The same things were measured in two ways. Each way mixes the same 11 hidden numbers, adds some noise and spreads widely along 6 directions of its own, which tell nothing about the thing.
(in the rows, 128 means zero)
Some things both ways: the first way, then the second way.
[128 117 134  99  91  89 119 138 128 132 164  85 166 131 121 108 121 156]
[111 144 131 117 105 164 166 109  95 173 151 116 110 122  76 131 138 113
 134 162 138  74 142  94 132]

[100 125  82 188 138 159 114 163  91  83 125  88 127 113 170 126 179 113]
[122 157 117 125 111 118 119 159 143  70 123 136 143 153 167 150 117 124
 119 165 149 180 160  81  59]

[115 127 123 119 147 159 141 132 115 115 138  89 166 158 139 136 157 117]
[152 200 170 147  69 131 119 128  73 148 120 112 135 145 143 150 134 122
  99 132 125 141 185 120 133]

[148 100  44 182 181 122 113 111 179 156 190 129  71 147 181 125 193  94]
[167 193 168 133 141 130 114  70  74 133 122 124 118 120 134 119 106 129
  89  90 101 129 136 132 150]

[164 146 177 149 128  25 185 178 124 135 126 111  39 174  93 136  50 115]
[117 124 135 142 109 112 139  98  79 166 126 148 137 122 127 138 122 103
  96 130 103 136 160 104 123]

[152 105  76 197 163 151 141 130 143 161 143  98  88 107 168 165 146  88]
[132 154 151 135 147 137 129  86  54 165 140 108 133 145  80 135 129 147
 117 131 118  98 129 107 176]

[166 104 150 126 147 162 172 141 135 154 110 112 132 143 132 170  78 101]
[ 91 120 101 112 137 148 145 144 125 136 135 115 144 150 102 125 153 115
 156 172 144 106 124 101 129]

[193  99 120 132 206 149 176 158 137 134 106 112 114 163 154 177 132  93]
[111 161 131 134 137 134 147 103 136  80 132 148 137 137 117 132 122 138
 137 207 147 156 144  95  48]

[140 104 118 154 140 174 187 129 119 148 102 105 167 133 142 163 127 100]
[120 164 118 122 140 124 126 122 106 119 112 123 127 163 113 131 150 128
 135 132 135 138 130 123 125]

[ 96 110  92 143 110 142  74  98 235 155 229 116 141 126 137 125 163 148]
[175 170 112 121 101 164 107 125  86 129 146 111 118 168 180 116 120 113
 108 121 118 148 157 122  95]

[ 80 166 130 150 104 165 186 102 106 126 143 113 167 122 140 183 125  83]
[128 114 102 126  55 118 110 143 103 118 134 133 159 181 149 145 136 106
 117 153 153 166 187 111  61]

[134 130 110 138 135 136  76 180 150 134 130  89 147 111 118 113 141 171]
[110 118 122 138 178  83 135 104  91 129 107 166 124 136  97 123 133 129
 142 144 116 152 104 111 135]

[126 142  91 150  99 115  30 170 200 132 168  98 117 121 135  68 117 175]
[140 148 160 130  95 112 143  93  97 175 118 145  77 111 137 144 122 109
 118 110 131 165 160 191 111]

[ 81 126  68 159 143 175 133 108 155 126 130 115 139 127 177 156 140  83]
[111 179 158 109  89 128 132 107  94 126 132 127 134 145 122 162 132 141
 123 161 134 156 156 107 117]

[140 130  77 142 149 136  81 116 153 146 178 110 138 119 126 111 169 155]
[147 139 134 124 163 145 125 100  91 118 128 139 127 135 101 105 138 138
 144 132 133 113 100 122 150]

[165 173 124 162 104 117  83 171 126 151 136  97 124 105 109  75 150 143]
[127 167 181 138 139 128 114 111 100  90 133 117 159 141  81 136 127 170
 134 183 159 111 127 106 139]

[136 131 160 104  50 127 188 125 138 156 125 134 176 117 112 133 102 115]
[127 147 114  81 169 141 148 145 136 132 126  99  92 121  79  87 142  99
 156 121 136  73  97 123 152]

[106 124  95 155 158  66 171 129 101 121 134 126 101 174 151 136 147 127]
[117 141  75  59 124 130 111 157 123 108 111 143 168 154 159 128 117  74
 119 116  92 131  93  67 141]

[ 87 136 145  73  95 118 111 132  79 111 129 110 144 111 111 117 126 150]
[143 117 118 115 120 159 150 143 105 177 144 115 110 116 139 105 123  85
 128 135 113 122 159 120 136]

[103 150 157 115  71  92 155 102 110 159 157 142 140 106 103 140 133 121]
[110 136 160 165 182 100 165  72  79 130 130 161 115 125  42 121 121 159
 138 207 129 128 130 103 100]

[163 107 130  51 155 153 148 135 109 118 139 134 162 160 117 126 149 166]
[133 158 175 147 174 131 143 102 106  96 124 142 131 121  89 140 104 168
 119 178 136 136 129  98 122]

[113 156 110  89 109 117 111  94 135 154 186 139 143 146 113  97 131 138]
[166 173 128 119 144 185 107 120 117 108 149  76 134 137 127 110 127 137
 145 120 165  90 123 112 164]

[160 105 128 133 149 121 113 176 182 118 158 122 123 159 130 130 137 168]
[ 71  78 127  99 120  81 147 142 109 143 117 178 146 140 108 138 128 100
 112 174  97 149 129  95  95]

[124 122 125 160 122 138 112 156 127  96 151  93 123 107 127 142 121 118]
[134 153 162 181 135 119 154 109  78 164 134 124  73 105 105 120 145 136
 127 126 136 117 159 110 130]

[138 107 109 154 174  87 142 112 110 146 136 159  88 168  91 104 128 159]
[120 110 114 114 131 141 152 112 125 173 133  97  92 165 102 118 152 117
 142 135 159 151 177 201  87]

[141 121 147  57 116 118 182 120 141 125 128 176 163 168 107 142  69 143]
[ 75  92 153  78  93 126 140 128 111 179 148 116 127 129 100 139 142 108
 111 141 124 105 146 127 130]

[146 128 116 124 172 203 165 111 155 120 158 135 135 151 137 177 151  93]
[152 135 161 148 168  89 117 116  94 101  90 179 129 108 133  99 134 117
 116  99  97 153 115 118 150]

[180 120  72 166 145 179  82 142 209 173 182  98 122 104 153 118 187 120]
[134 117 155 116 138 126 128  77  96 121 132 143 139 130  90 106 126 128
 116 143 122 125 137 131 116]

Other things, the second way, with their names:
j614: [111  92 121  99  84 146 131 121 129 154 154 129 106 115 154 118 137  93
 118 123 136 117 144 136  92]
j182: [ 88 124 104 114 117 133 121 150 138 103 133 126 147 159 135 137 149 123
 141 170 152 127 121  96  91]
j487: [148 175 123 139 152 121 133 124 123 105 123 132  76 142 131 123 125 140
 148 146 154 157 121 145  79]
j480: [104 160 154 117 148 104 121 108  61 130 129 152 163 136 112 141 120 135
 108 161  77 133 107  51 165]
j651: [132 114  88 150 117 150 136 144 118 152 141  91 118 146 127  91 159  87
 146 137 153 106 171 125 102]
j233: [127 123 126 118  84 165 148 153 115 167 168  77 125 147 100 122 122 108
 126 190 158  96 196 117  84]
j779: [ 95  77 103  87 126 144 128 158 123 150 165  90 141 147 122  99 142 100
 121 142 123  98 145  84 114]
j104: [106 105 138 145  98 123 154 123 102 179 127 127 115 127  90 122 155 101
 127 151 142 106 173 140 110]
j836: [120 149 135 153 118 129 145 113 116 131 113 139 112 141 123 151 149 137
 140 152 159 163 162 151  96]
j506: [123 135 154 137 121 130 144 126 117 165 133  86 105 123  67 132 134 127
 147 149 180  92 163 159 145]
j330: [148 185 138 176 168  92 124 135 111  84  93 179 111 112 156 120 125 123
 142 149 116 159  98  99 123]
j515: [110 131 148 170 152 111 165  98 123 136 121 153  93 107  89 124 136 127
 136 174 151 129 147 139  82]
j959: [126 127  86 136 139 130 118 172 140 117 117 116 122 154 156 102 157  93
 147 129 144 125 127 127 104]
j943: [127 114 179 129  58 128 111  94  60 173 161 138 126 142 155 156 117 139
  66 129 113 142 175 132  97]
j551: [128 163 116  94 146 183 133 138 113 125 135 108 154 132 126  83 153  93
 140 140 100  78 105  86 172]
j699: [140 165 166 143 139  92 141 114  83 155  99 145  96 114 116 114 138 109
 114 109 100 146 151 142 140]
j161: [157 106 114 111 114 145 144 128  98 172 144 120  91 125 114  87 120  80
 112 112 120  99 152 134 103]
j100: [134 140 159 160 134 105 154  99  86 168 135 129  98 122  93 128 108 126
 119 170 130 141 176 139  96]
j494: [148 136 125 150 104 101 149 109 114 138 123 138  79 121 114 111 135 100
 136 130 154 165 194 153  59]
j485: [ 78  70  94 102 171 110 160 125 144 128 128 157 118 123  92 100 143 103
 153 164 128 125 107 111  92]
j511: [105 145 106 130 105 136 156 159 137 136 137 121 105 137 128 117 146  93
 145 189 144 126 164 106  65]
j421: [125 131 176 133 116 118 119 108  83 161 118 141 131 117 126 146 124 127
 102 115 119 120 130 141 166]
j548: [139 126 133 126 127 136 100 118  97 128 134 132 156 125 172 113 117 103
  91 113  96 120 128  94 141]
j473: [123 176 173 177 142 102 170  77  94 118 105 180 114 116  81 165 109 156
 131 200 148 174 158 124  85]
j876: [107 120 174 113  71 138 134 137  60 182 157 129 143 131 123 133 132 114
  93 167  94 103 165  80 135]
j41: [120 143 156 122 113 138 129 111 109 109 152 117 140 161 103 147 108 159
 119 200 156 140 155 118  73]
j706: [127 176 180 113 119 117 125 131  68 142 138 111 139 138  99 167 100 156
 103 156 122 128 146  79 160]
j489: [155  93 100 112 149 168 162 107 120 159 134 134  96 124  84  86 127  91
 149 129 146  97 129 163 115]
j186: [103 144 106 105 148 139 181 121 124 146 112 151 105 129  66 127 139 105
 168 173 143 116 116 121 118]
j726: [121 109  86 125 145 139 156 153 132 154 114 114 130 134  75 113 145  85
 167 148 160  90 135 125 148]

Some of these things the first way, each followed by its name:
[118 135 132  87  65 151  70 159  97 123 127  86 252  87 117  81 141 186]	j182
[160 133  93 166 159 168 112 140 130 139 150 121  90 141 165 120 149 100]	j506
[139 134 138 170 110 104  89 145 153 163 196  88  83 154 128  82 138 143]	j726
[147 124 152 103 150  98 143 157 155 119 143 130 126 187  86 115 127 157]	j699
[ 90 134 146 131  86  86 175  89 116 130 166 183 105 129  98 142 108 104]	j779
[108 151 133  78 139  56 105 153  34  97 122 127 144 139  99  91 178 186]	j100
[105 126 106 136 130 108 119 132 222 127 200 150  72 178 133 121 128 141]	j706
[119  88 104 127 149 176 179  98 127 144 125 103 157 141 179 180 128  96]	j186
[148 146 150 125 187 107 150 160  99  95 116 124 107 173 123 161 116 119]	j330
[174 113 114 129 137 147 151  99 156 168 180 116 113 130 139 151 133 123]	j489
[144  86 118 136 126 194 124  85 221 193 190 106 140 128 158 148 150  77]	j551
[161 104  83  98 199 171 140 111 151 131 156 156 149 163 159 161 174 135]	j41
[153 113  89 191 230 116 103 158  47 100 127  82  93 139 138 127 206 119]	j651
[101 151 164 109  59  63 102 116 130 145 200 137 117 136  93  80 140 154]	j233
[152 102 134  67 155 177 113 149 173 107 154 101 187 137 130 164 144 149]	j876
